Every row belongs to one group in each of 5 separate groupings. Each group adds its own fixed numbers to the row, and there is some noise. The rows also spread widely along 13 directions, which tell nothing about the answers.
Some rows, each with its group in each grouping after it:
[ -5  -9 -10   7   2   3   9  -2 -10  -8   3  -8   9 -17  -9  15   5  -1
  -1 -26  -3 -19  -4   0   6   6  -1   5 -16 -25   6   3  -2] | j329 gat Zikip j936 j80
[  4  25  -6  -6  -5   3 -20 -28 -15   6   3   1  -6 -24   0  13   6   6
  -2   1  27 -10 -18  -4  -6  18 -10   3   9   8 -11   3  -2] | j243 libi litup j950 j800
[ -7  33 -10  -9 -15   0   5 -14  33 -12  -9   6   1   4 -19   5 -12  -1
 -12  12  -2  -9 -14 -25 -12  11 -15  24  20  -5  -9  12   0] | j90 libi vaz j936 j501
[  7  10 -10  16   6 -21   7 -22 -21  15   2  -6   8 -25  -2  -7  17 -13
  12   6  25  10 -14   5 -25  -7  -3  -6 -11  -1  -3  10 -10] | j724 Gubu litup j820 j592
[-24 -10   9 -32   7  14  -8   0   8  16 -33   4 -11  -2 -16 -13  17  15
 -10  10 -11 -11 -11  -6  -5  12   4  -2  -4  29  24  -9  -4] | j90 Gubu funep j950 j437
[  3 -21 -10 -19 -34  22   1  27  14  -1   7  -6  -8   1   1   6 -13   8
  -4 -22 -10 -10   8 -23  20   0   1  -4  -2 -13   4  -9   0] | j724 gat vaz j820 j800
[  1   3  -8  25   0  -6  12  -1  -4  19   7  16  -8 -15  10   4   8  12
  -6 -11  -5 -12 -16  -7  -5   1   5   0  -3  -8  -9  15   2] | j243 Gubu Zikip j936 j501
[  2  11  -6   4 -19 -19  25  -4   1   1  12   4  -4  12   9   3 -15   6
   9 -15  -8   0 -19  -3 -24   4   1  13   8  11 -20   7 -14] | j768 Gubu bup j950 j592
[  3   3 -11  -2   9  -5  -7  17   4  -6   3  -8   0  12   5   7 -18  22
 -23 -19  -2  -8  -1  -2   1  -7   8 -15  -6 -23  10  -6 -11] | j768 libi bup j820 j437
[  0  10 -10 -18 -28   6  -9  -8  -3  16  -3   6 -12 -17   0  -1  -1   5
   5  -5  11  -7 -14 -12 -10   9  -3   0  -4  14   0   1   2] | j329 libi Sufod j950 j80
[  1  -8  -8  12  -5 -13  12   2   7  18   5  -2  -1 -14   4  -4  13  -9
  13   2   2  15   1  -3  -9  -9   0  -1 -12   0   2  10   6] | j488 Gubu funep j820 j80
[  1  -5  -9 -12 -17  14  -3  13   0   9   1 -12  -9   2   9   6   5  20
 -12 -11  11  -7   4 -19   8  12   6  -7   3  -8   2  -9  -7] | j488 libi Sufod j950 j501
[ 25 -10 -11   8 -25   0  -4  10  -4   5  37 -15  -9   4  19   9 -10  24
   7  -3  18   1   9   3  11  -2 -22 -12  -1 -10 -23  -4   4] | j243 libi Sufod j820 j501
[-14   1  19  -3   9  -6  -6   1  -6  13  -4   2  -3  -2   5   0  11  -1
 -16   0  -2  -7 -16   2  15   1   3  -8  -9   1  23  -4  -3] | j724 libi Sufod j936 j592
[  8   0  -8   2  16 -12 -15 -19   2  -4  -1 -12   3  -6  -9  14   1   7
  10   5  19   5  -4  22 -24   6 -18   2 -17   0   1   2  10] | j329 libi bup j950 j80
[ -1  -1  -7  14 -12 -12  24  13  22   7  -3 -25  -1  11   7   8   7  -7
   1  -9   6  13  17 -25 -10   3  11   1  -5 -19   7  -6  -4] | j329 libi bup j820 j800
[-20 -10   7 -10   7  18   1   4  -8  10  -9   8 -10  -3   3   6  19  23
 -22 -14 -10 -26 -15 -18  11  21  16  -2   5   0   6  -5 -12] | j90 Gubu Zikip j950 j592
[  0  -8  -7  -2  17   2 -14  -1  19  -7  -4  -8   4  -3  -8  17  -2   0
  -5  -8   9  13   2   2  -9   1   7   7  -9 -12   5   7   8] | j488 gat bup j936 j592
[ -4  -5   4   6 -12   0  25   2  15  15  -2   5 -12  12   1  -4   8  19
   0  13 -13 -13 -11 -16  -9  12  -8  10  10  13 -10   8  -2] | j724 libi Zikip j936 j592
[  2  10   7  -9  -2   2 -16  -9  -7   2   7  -8  -1   2   5   4   1  12
  -9   7  16  -5 -12   2   6   9 -14  -5   6   3  -5  -5  -8] | j724 libi Sufod j950 j800
[  1   2   1  14   9 -18   3   1  -2  20  -6  14 -11  -9  10   6   4   9
  -4  -8  -2  -6 -19   6 -10   0   9 -11 -13   2  17  -2   6] | j243 libi litup j950 j800
[ -4 -13   2   7   1   0   2   6  10  25  -8  13  -7  -6  13  -5  17   9
  -3  -4  -2   5  -4 -12 -10   2  17  -5  -6   4   0  11   4] | j329 libi vaz j936 j800
[  8   8  -8  13  12   0 -22  -4  14  11   7  18 -16 -13   2  14  -5   9
 -18  11   2 -12 -15  -5   5  -3 -14  -5  -3  -5   7  10  19] | j724 Gubu bup j820 j437
[  2  -6 -14  12  14  -4  -7  -1   1   4 -11 -14   1 -23  -8  11  17  -7
   1  -6  17   7   5  -6 -10   2   8  -7 -19 -25  16  -1   3] | j768 Gubu litup j820 j800
[-12  -7   8   6  14   4  -7   1   5  -9  11   1  13  -1   0   1   5   1
 -11  -4  -6  -1  -2  -4  15   0   1  -1   1 -15  -6   8  -9] | j329 libi funep j820 j800
[ -4   4 -11  -8   2   9  -8 -11 -23  -5   7   0   9 -10   0   1   0  18
 -11 -24   7 -20 -16   1  -6  10   4  -2   1  -6 -14   7 -24] | j329 libi bup j950 j501
[-28   4  10  -6   1  -3  10   1  16  -9 -17   2  13   3 -18  -3   2 -12
 -12  -5 -24 -10 -11 -10   5   2   3  14  -5  -6  21   4  -8] | j329 libi Zikip j936 j80
[ -2  -6  -6   5  -7 -10  21   8   5  12   2 -14   2  11   8  -9  10   7
  -1  -4   2  10   5 -13 -12  -1   9  -2   2  -3  -8   1 -17] | j90 Gubu bup j820 j501
[  5  23   3 -18 -13  -5 -10  -6   5   8   2 -18  -4  16  17   5  -4  10
  -2  10  22  18   0 -12 -13  12  -3   3  18  14 -16  -4  -8] | j768 libi vaz j950 j437
[ -6  -8  -1   1 -15  -6  17   7   4  27 -12  14  -7  -6   1 -16   9   7
  -1   0 -13 -12 -17 -10  -7  -3   4  -4  -9  10  11   7  -3] | j724 libi Sufod j936 j80
[  2 -14  -7  11 -25  -9  14  27  34   2   3   5  -6   3  -7 -12  -9  -7
  -2   8 -22   1   3 -15  10 -20 -14  -6 -10 -11  23  -1   7] | j90 Gubu litup j820 j800
[  3 -13 -13  -2   0  16 -13  -7 -10  -7  14   5   3 -13  -6   5   3  24
  -6  -8   2 -23 -12   6   5   9 -15   1  -1  -3 -13  10  -6] | j488 libi bup j950 j501
[ -4   8 -14 -10 -11  -9   6  -7 -18 -20  13 -15  22 -10  -9   9 -13 -15
   4 -34   9   4  -9   2  -7  -6  10   6  -8 -18  -5   1 -21] | j488 libi litup j820 j592
[-14  -3   1  -1  -8  -7  13  10  -6  14   0   6  -3  -4   7   0   0  -3
  -8 -22 -16 -13 -16  -6   6  -3  13  -4 -10  -2  17  -2  -9] | j724 libi bup j820 j501
[  4  -6  -3   8 -13  -1  -3  -6   3  -7  19  -1   3 -13  -4   6   3   3
   5   7   8  -7  -9   0   9   3 -29   4  -6  -9  -6   5   3] | j90 libi Sufod j950 j592
[  4  -4 -25  -7 -34  -1  11  12  32  12 -17  11 -14  -6 -15 -17 -15  -2
   6  -7 -14   0  -7 -16 -29 -14   0   3 -13  10  12  10   4] | j329 Gubu bup j936 j800
[ 11  -2 -15   5 -18   2  -9   7  14  20   4  -3  -6 -15  13   5   4   2
   5  -7  20  21   8 -21 -12  -5  12  -7  -6  -8 -10   6   6] | j243 libi vaz j820 j800
[-10  23  -4  -5  -9 -18  14 -12  -2   5  -5  -6   6 -10   1   9  -7 -29
   5 -24   6  13 -17  -9 -22  -1  18  16  -3   1   4   6 -10] | j724 gat bup j936 j592
[ -5   2  -2  -3   0   8  -6  -8  -1  15  -5   1 -11 -14   9  24  14   4
  -4 -12  12  -7  -8 -18  -4  23  11  10   1  -1  -4   4   6] | j724 libi bup j950 j80

New rows. What belongs after each?
[ -7  -4   5   6  11  -3  13  14   9   0  -4 -14   1  14   9  18   0   8
 -16 -29  -4  -2   3  -9   5   9  22   0   0 -20   7  -7  -9] | j243 gat bup j936 j800
[  9  15 -14   4  -7  -1 -12   9  16   0   3   5   0  -2   5  -4 -14  14
 -20   4   4  -3  -4 -16   0 -10  -8  -8   5 -18   0  10  -3] | j768 libi vaz j936 j437
[ -9 -12   6 -13  -1  16   3   9 -13   3  -5 -31   7  11   4  -7  22  15
 -16  -7  13  -5  14 -17  13  14   9  -6   4  -9  -2  -9 -24] | j329 Gubu Sufod j936 j437
[ -6  -2   0  18  -2  -4  18  12  18  28  -7  17  -2   1  15 -18  19  13
 -18  14 -10  -2  -6 -28   1  -3  10  -3   9  -1   2  17  -4] | j488 libi vaz j936 j437
[ -1 -13 -10 -35 -17  11 -10  -5 -16  -4   0  -7   6  -7 -12  -4 -10   9
  15 -25   4  -3  -9  15 -12   1   1  -3 -12  17  -6  -7 -11] | j329 gat vaz j820 j800
[ -7  -9  15  29  -7 -18  24  12   8   6  24  21  -1   2  16   0  -1   2
   1  -5 -30 -13 -18   3  20  -6 -12   3  -3  -2   0   9   2] | j243 libi funep j950 j800
[ -3   4   2  -9  29  -5 -20  -8   1   8 -14   8  -5   1  -9  -2   3  20
 -14  15   1  -6 -14  12 -11   4   0 -11  -2   6  11   1   0] | j768 Gubu litup j820 j80
[ -9  23   3  -8 -18 -18   5  -6  11   9   0   0  -5   3   0  -6  -8 -16
   2   5  -6  11 -15  -9 -11  -6  -4   5   2  17  10   2  -7] | j768 Gubu bup j820 j592
[  0  -2 -10  25  -4 -10  25  -1   6   2  -2 -21   4 -10   0  11  20 -14
  10  -3  11   9   9 -20 -10  11   2  15  -3 -23  -5   9  -2] | j768 Gubu litup j936 j501
[ -1 -22   6 -10 -11  14  -9  21   2   0   6  -7  -9   1   1  -2   2   5
 -12  -2  -6 -11   4  -9  26  -3  -8 -10  -6  -7  17  -5   0] | j724 Gubu litup j936 j592
[ 11   7  -2  -2  -7  -6   4   2  10  -1  18  -8  -5  27  14   8 -15  30
   0   5   1   3   0  -1  -9   7  -8   3  18   3 -32   2  -7] | j768 libi Zikip j820 j80
[ -7   1   4  -1 -10 -19  33  -6  -6   3  -5 -19  18  16  -7 -24  14  11
  12  12  -3  -2  -6   5 -16   3 -14  -3   2  11  -7  -3 -30] | j768 libi vaz j820 j800
[ -3  17  18  -4   2 -12 -12  -2  -8 -19  31  -6  -2   9  17  27 -17   1
 -15 -15  -1 -11 -15  15  29   5 -18  -1   7 -10   0 -12   1] | j90 libi funep j950 j800
[  0  -8   7  -7  -8   3   4   4   1  -9  22   3  -1  11  13  24 -14   7
  -1 -26 -10  -3  -9   7  14   9   1  13   7   1 -18   2   5] | j488 gat vaz j936 j800
[ 10   9 -15  -8 -15  -8   4 -13  -8  -9  15 -16  -4   1  -3  18 -12  12
   6 -16  14 -12  -8   9  -9   9 -19   2   0  -1 -14  -7  -5] | j90 libi bup j820 j800
[ -2   9 -15 -28 -30   0   4 -13   4  -2  -8 -20  -9 -11 -17  10  -5  -8
  22  -8  15   3  -5  -3 -22  12 -10  14  -8  18   5  -9   3] | j488 libi funep j950 j592
[ 11   3  -2   9   2 -10   1  -5 -20  11  25   4 -17  -1  19  29  -8  20
  -1 -20   8 -16 -18  14   3  12  -3  -4  -4  -5 -15  -5  10] | j724 libi Sufod j820 j501
[-10  -2   9   7   9  -6   9  -8   6  24 -14  14  -9  -6   6   1  22   7
   1  12  -6  -3 -13 -11 -11  17  10  10   5  15  -3  14   4] | j768 libi litup j936 j80
[  7   1   1  -6   6   1 -17   6  -8   2  20  -3   0  12  29  18 -16   9
 -12 -24  11  18  -4  -1  -5  -1  21   2   8  -1 -26   5  -9] | j724 Gubu bup j950 j437
[-13   0  21  -7  15  -5  -4  -9 -13 -10   9  -7  13   8   1   7   3   6
  -4  -4  -1  -3 -16  15  11  13  -4   4   1   1  -2  -4 -15] | j768 gat Sufod j950 j592
[ -6  -9   0  16   3  -3   0  -7  10   0  16  19   2  -9  -1  11   1  -6
   3  -4 -15  -4 -12  -1   3   1  -6  14  -4  -2 -11  20  10] | j329 Gubu bup j820 j80
[-13   8  10 -16  -8   7 -11  -3  -9  12  -1  -2  -9  -2   8   2   8   4
  -9  -1   0  -6 -10  -8   8  10   0   0   2  17   8  -7  -3] | j329 Gubu Zikip j950 j437
[ 18  -4  -5   4   1   3 -19   3   7   9  17   1  -7   4  18   3  -1  24
  -7  17  17   9   3  -3  -1   0 -10  -6  11   3 -17   7   4] | j488 libi litup j950 j437
[-11   4  11   1 -13  -2   3   0  -5  20  -4 -23 -10 -12  13  12  27 -12
  -3  -7  14  -2   4 -18  17  13   2  -4  -6   0  23 -10   1] | j243 libi bup j936 j800
[ -5  10  -1   1  -6  -6   4   8   9  10  -7   2   2  -5   8  -8   1  -7
 -11  -6   1  11  -5 -26  -6  -4  21  -1   6 -10   6   9 -14] | j768 gat litup j936 j592
[ 12   6  -2   6  -9   7 -15 -10   6   5  22  -8 -15  -9  12  13   9   6
   5  15  25   5   5 -13   3  14 -21   3  10   2 -19   6  11] | j329 Gubu funep j950 j592
[ 11  15 -11 -11 -11   1 -13 -16 -17  27   6  14 -15 -22   8  -9  -1  21
   6  -1  16  -7 -23   5 -17   3  -7 -11   4  26 -12   6  -4] | j243 gat funep j950 j501
[  5   4   4  11   3  -6 -17  -9 -15   3  34   8  -4 -11  20  17  -3   2
  -2  -6   4  -3 -14   9  16   1 -14   1   2   2 -16  11   5] | j768 Gubu bup j820 j437
[  1  12   1  10  -6   4 -11  -7  -1  11  12   0   0 -19  12   7  11  -8
  -9   3  17   3  -3 -18  15   5  -6   3   5 -11  -6  11   4] | j329 gat Sufod j936 j437
[-14  11   4  15  10 -13   8  -1   1  -5   2  -4  21  -8   0  -2   7 -20
  -8  -4  -4   9  -7 -13   6  -4  11   5   2 -23   6   9 -17] | j768 gat litup j820 j501
[ 21  12 -16  -8 -14   5 -22   6  11  -1  19   5 -22   1   6   2 -27  25
 -10   3   5  -7  -5   0   1  -5 -22  -9   9  -1 -12   6   8] | j768 Gubu funep j936 j501
[-19 -14   4   6  21  -7  10  16  23   8 -27  12   8   8 -13 -15   2   6
 -15   3 -28   2 -13  -2 -15 -13  15   0 -15  -2  24   5  -6] | j724 Gubu Zikip j950 j437
[  6  -2 -16  -1   6   6  -9   2   2  -2   1 -24   4  -8   2  18   6   7
  -4 -14  22   5  14 -14  -3   9   8  -3  -4 -28  -2  -1  -7] | j768 gat bup j820 j80
[  1  -2  -3   3 -16   2   2   9  13  17   4   6 -24 -10  10  15   0   3
   3 -11  -1  -1  -5 -16   1   6   5   1  -5   3   6  -1  15] | j243 Gubu funep j950 j592
[ -1  12  -2  14  -8 -14   6 -10 -15  22   7   1  -2 -20  16   1  15  -7
   2 -13  11   2 -15  -6  -6   1   5  -5  -5   4   0   5  -8] | j243 Gubu bup j950 j800
[-13   4  -7 -10   6   4 -17  -1   2   8  -7  19  -1 -15  -5  -2  -2   8
 -22 -10  -8 -14 -20  -7   2  -6   8  -6  -5  -1  14   6  -5] | j90 libi bup j820 j437
[ -3  20  -2   6  -4 -12   1  -9   2  -6  11   2  -1   0   2  10  -9  -3
  -5  -4  -3  -6 -17  -1  -2   5 -12  10   6  -2  -4   7  -4] | j768 Gubu bup j950 j501
[ 10  -7 -11  14  -7 -19  16  11  31  14 -10  -6  -8   3  -2  -1  -4  -6
  10   5  -1  16   2  -2 -25 -13  -4   1 -16  -1  16   5  12] | j724 gat bup j936 j800
[  7   3 -11   5  -8 -12   8  -1  -4   3   0 -12  -2 -11 -10   7  -4   6
   5  -5   8 -13  -9  10  -1  -1 -21  -6 -20  -8  19 -12   4] | j243 gat Sufod j950 j437
[  0   1   0  10  -7  -9  16   1   2   4   8  -3  -7   3   4  12   5   7
  -3  -4   1 -10 -11  -5   3  11  -6   3  -1  -4   2  -4   2] | j488 Gubu Sufod j950 j592
[-23   0  14  -9   4   1  -8   0 -24  -8  17  15   0  -8   2  19 -11  -7
 -13 -39 -27 -24 -28  16  27   1   8   3 -14  -3  14  -5   0] | j329 Gubu Zikip j820 j501
[  3  -7 -17   3 -24   5   4  16  18   7   6   6  -6 -15  10  15  -8  -3
   2 -26  -3   7   1 -27  -3  -3  15   7  -6 -19  -3   6   6] | j90 gat Zikip j950 j80
[ -5  -7   2  18   8 -24  14 -22 -13   0  10  -5  20 -15 -16  -7  18  -9
  19  13   5   2 -18  28  -8  -5 -26   3 -21   4   3   8  -3] | j488 libi Sufod j820 j592
[  4  12  -9  -4   4  -3 -16  -7  -1 -11  10  -5   4  -2   5  18 -12   4
  -6 -16  12   4  -7  -1  -8   5   1   6   3 -12 -14   7  -6] | j768 Gubu bup j950 j80
[  1  11  -7  -5  -3   1 -18 -21  -7 -17  16  -1  10 -12 -18   0  -8  -2
  -3   3   5 -14 -16  14   5  -2 -33   2  -2   0  -6   7  -6] | j329 Gubu bup j820 j800
[ -1 -12  -4   7  -1  15 -10   3  -8  18   4  -3 -14 -19   9  11  23  17
  -8  -5  10 -18   1 -13  14  13  -1 -14  -8 -10   7  -5   6] | j329 libi Zikip j820 j800
[-10  12 -10 -14   9   8 -22 -13 -23  -7  -5  -3  12 -28 -11  -3   4  -5
 -14 -23  16 -10 -14  -2  -3  -1   8 -10 -10 -14  10   3 -20] | j329 Gubu funep j950 j592
[  0   1   8  -1  -7  -5  -4 -13   3   8  12 -16   3   3   3   3  12   2
  11  19  13   9   2   2   2   8 -22   5   4  14 -11   2   0] | j243 libi bup j820 j80
[-24  -3  17 -20 -10 -10   1   0  -2  10 -12   0   2  -2  -1   0   0 -17
   7 -22 -16   9 -19  10  -4  -1  14   5 -18  26  27  -9  -4] | j243 libi bup j950 j800
[-11   1   1 -17 -21  -3  10   7 -18  12  -5   0   0  -6  -1 -17  -1  -3
  -7 -16  -9 -12 -19  -2   5  -9   3  -6  -9  10  14  -4 -18] | j724 Gubu Sufod j936 j437
[ -1 -16  -2  -9 -12  12  -9  18 -10  11  12 -10  -6  -3  20   8   6   9
  -6 -25   6  -1   9 -11  15   4  15 -14  -9 -13   3  -8  -2] | j329 libi vaz j820 j501
[  1 -17   6  -1 -14  -3   0   7   7  10   0 -23  -5  -4  -3  -1  14 -13
  10  11  12  13   7  -1   5  -3 -15  -3 -19   1  18  -6   9] | j724 Gubu Sufod j936 j592
[  8  -8  -7   2   9   6 -30   5  14  -7  20  15 -17 -11   1  26 -21   5
  -5 -10  -6  -2  -5  12  12  -6 -10   1 -14  -9   1   5  31] | j329 Gubu funep j820 j437
[ -8 -15  16   6  -4  -9  13  19   9  11   8 -13   4  17  20  -2  12   0
   1   0  -5  18   9 -11   9   0  11  -6  -3  -5   3  -3  -9] | j768 libi vaz j820 j592
[  3   8  -9 -11   9  14 -38  -3   7 -25   9 -14  19  -9   3  29 -14 -10
 -13 -27  27  23   5 -12  -2   1  17   9   1 -35 -19   7  -5] | j724 libi vaz j950 j800
[ -1  -1 -16 -14  -3   5   0 -12 -15  -8  -2   6  -1 -15 -11  13  -7  12
   1 -24   2 -19 -20   5 -15  12   2  12  -4   4 -11   1  -6] | j90 Gubu litup j950 j437
[ -2   6  16  -4   5 -17   4 -15  -1  21  -1   0  -9   8   9   3   8  -1
  10  15   3  12 -16  15 -18   8  -8   9   1  31  -7   4  10] | j724 Gubu vaz j936 j501
[ -1  10   4   8  -3 -18  16  -7 -14  21  -1  -1  -1  -2   7 -14  12   9
  -5   5   8  -8 -20   0 -10   0  -4 -11  -3   6   4   2 -14] | j724 libi Sufod j936 j592
[  5  13 -12   5  10  11 -16 -18   7   6  -4   6   2 -20  -5  -2  12   5
  -7  15  22   5  -3 -17 -15  10   1   7  13  -6 -18  21  -2] | j329 gat litup j936 j501
[ -7   7   8   0   1 -11  12  -6   9 -17   9 -23  16  18   0   3  -2   1
   5   9   2  11   3  -2  -4   9 -15  17  12  -2 -18   3 -16] | j768 libi funep j950 j437
[-13  -3   8   1   2  -8  12  -1  -4   5  -4 -22   5  -2   3   0  20  -6
   6  -1   4   6   4  -3   0   9   0   4  -6  -2   8  -1  -9] | j768 libi funep j936 j501
[ -2 -28  -4   2   0   7  -9  12   2  11  -2   3   1 -14 -14 -16  11  13
  -2   2  -4  -7  -4   5   8 -12  -7 -18 -24  -5  18   0  -2] | j243 Gubu Sufod j820 j592
[  4   5   2   1   9   3 -16   7  19  10  -6  -8  -6  12  10   0   4  19
 -23  14  13   4   3 -16  -4   4   1 -12   9  -7   5  -2  -6] | j724 libi bup j950 j800
[ 11   9 -23   4 -14   5  -9 -10  -2  12   5   0  -5 -29   6   8  11   8
   0  -4  28  -3  -5 -19 -12   9  -7  -3  -1 -13 -11   9   2] | j90 libi vaz j950 j501
[ -5  -5  -2   3  10   8 -24  -9   7 -10  13  22  17 -12  -2   1  -9   6
  -8  -9  -2   6 -18   0  -6  -5   6  10   3  -3 -24  26 -11] | j243 libi bup j950 j592
[  4 -17  -4  15   8   5  -2  13  10   8  10  13 -14  -5   3  12   8  21
 -17   1 -10 -23  -5  -3  20   3  -9 -13  -9 -17  14   0  16] | j488 Gubu vaz j820 j592
[  5  11   4  -7  -7  -6 -19  -2   8   1  15   2  -8   6  10  12 -17   7
  -4  -3   5   8 -11   4  -2   0  -7   0   1  10  -2   0   4] | j243 libi bup j950 j592
[-15 -13   6   6  -7 -14  20  16  14  21 -12   6  -9  -2   3  -4  10 -10
  -2 -10 -18   4 -10  -6  -1  -6  14   0 -20   1  28  -2   8] | j90 Gubu Sufod j936 j501
[  5  -3 -16   4   4  -5  -5   0  -1  16  -1  16  -3 -16   3   2  -2  11
  -3 -13   5  -1 -17  -2 -21  -7  15 -10 -12  -6  -3  10   1] | j724 libi vaz j820 j592
[ -5   5   4  -8   4   4  -2  -6   9   4   0   3  -4   8  -6   3  -4  20
  -6   6  -5  -8 -12  -1  -3   8  -4   2   8  10  -5  -2  -5] | j243 gat Zikip j820 j592
[ -4   7  -4   3 -12  -6  19 -11 -21  27  -5   9 -11 -16   6  -3  16  18
  -1 -15   4 -24 -25  -4  -9  14   7  -5  -3  12  -3   2 -10] | j243 libi Sufod j936 j800
[ -7 -13   6   0  44  -1 -42  -3   7  -8  -6  -7  10 -13  -2  20   7  -3
 -18 -11  15  17   1  18   1  -7  12  -8 -22 -21  19   3   9] | j90 libi bup j936 j800
[ -6  -8   5 -13   3  -1  -3   4   0   4 -11 -24   3   3  -3   4   7  -5
   2  -6   9  16   8   1  -5   2   9   3 -10   4  11  -8  -2] | j243 Gubu litup j936 j437
[ -1  15  -6 -20  12  13 -21 -14  -6  -4   1   4  -3  -4  -3   3  -3  30
 -22  -4  16 -15 -13  -6  -6  13   0  -4  18  -1 -20   7 -16] | j90 libi funep j936 j592
[  5  -8  -3  29   0 -17  24 -15   6  24   0 -10  -6 -11   4  -2  33  -1
  23  22  13   9  -1  -4 -24  11 -16   9  -6  12  -9  16   6] | j768 Gubu bup j936 j592
[ -4   1  -1   5  -9  -8   4   0  20   4   1  -5   5  -3  -3  -6   8 -11
   1  17   6  16   2 -18  -5  -5  -5   4   1  -4   2   6  -3] | j90 libi litup j820 j592
[-12 -12  -1  -1  -4  10  -7  10  14  18  -6   5  10 -15   7 -16  15 -13
   1  -9   1  32   6 -26  -6 -12  32   0  -2  -1  -8  17 -14] | j243 Gubu funep j820 j800
[ -9   6  -7   1  29 -11  -5  -7   5  -4 -16  -1  22  -8 -15 -10   4  -1
 -15  -1   9  13  -9  -3 -21  -9  20  -6  -4 -19   7   7 -22] | j90 gat litup j820 j592
[ -9 -19   8 -16   3   1 -21  21  16  -2  -3   8  -3   2  -1  -2 -13   6
  -5  -6 -21   3  -5  10  11 -11  -1  -9 -18   1  25  -3   7] | j768 libi funep j950 j80
[ -4  -7   2   4   9   5   0   0   9   2   1 -15  -3   4  -1  18  11   8
  -5  -4   8   2   6 -10   2  14   4   4   0  -8  -3  -3   0] | j243 Gubu bup j820 j592
[ -7   2   8   9   2 -13  -2  -1  -7   3  12  -3  -7 -12   4  20   4 -13
   0 -10  -1  -4 -13   7  17   2  -6  -3 -18 -11  20  -7  12] | j768 Gubu Sufod j820 j592
[  3  -3 -22  12  -2  -6   8  11  34   6 -12   8   3  -9  -3   0  -7   0
  -2 -11   1  21  -1 -24 -32 -12  22   4  -8 -20   1  12  -1] | j90 gat Zikip j950 j592
[-15  15  12   7  -9  -9  12   1   0  -3   5  -4  16  -5   5  -1   5 -20
 -10  -7  -2   3  -9 -23  15   1   7   6   9 -14   9   2 -20] | j243 gat litup j950 j592
[  3 -10   1   6  -2   8  -2  10  -3  22  12   0  -6  -3  20  -2  12  14
 -11   1   4  -5   0 -16  15   2   2 -10   5  -2  -4   4  -6] | j724 gat bup j820 j437
[  5  -5  -2  -7 -13   2 -14  -5  -3   3   2 -16  -2 -13  -2  -2  11   0
  11  15  20   7   2  -3  -3   6 -17  -3  -6   6   5  -2  -1] | j768 libi litup j950 j592
[  1   6  -5   3   2   4  -8  -9  -6  -4  18   2 -11  -5   5  27  -5  17
  -6 -10   1 -22 -13   1  10  19 -13   7   4  -7 -11   2   6] | j768 libi bup j820 j501
[ -2   9   4  17  -4 -22  12  18  12  23  -4   6  -9   4  18 -14   5  -1
 -14   6  -9   5  -5 -15   2 -11   9 -14  -2  -7  25   3  -2] | j768 libi litup j936 j501
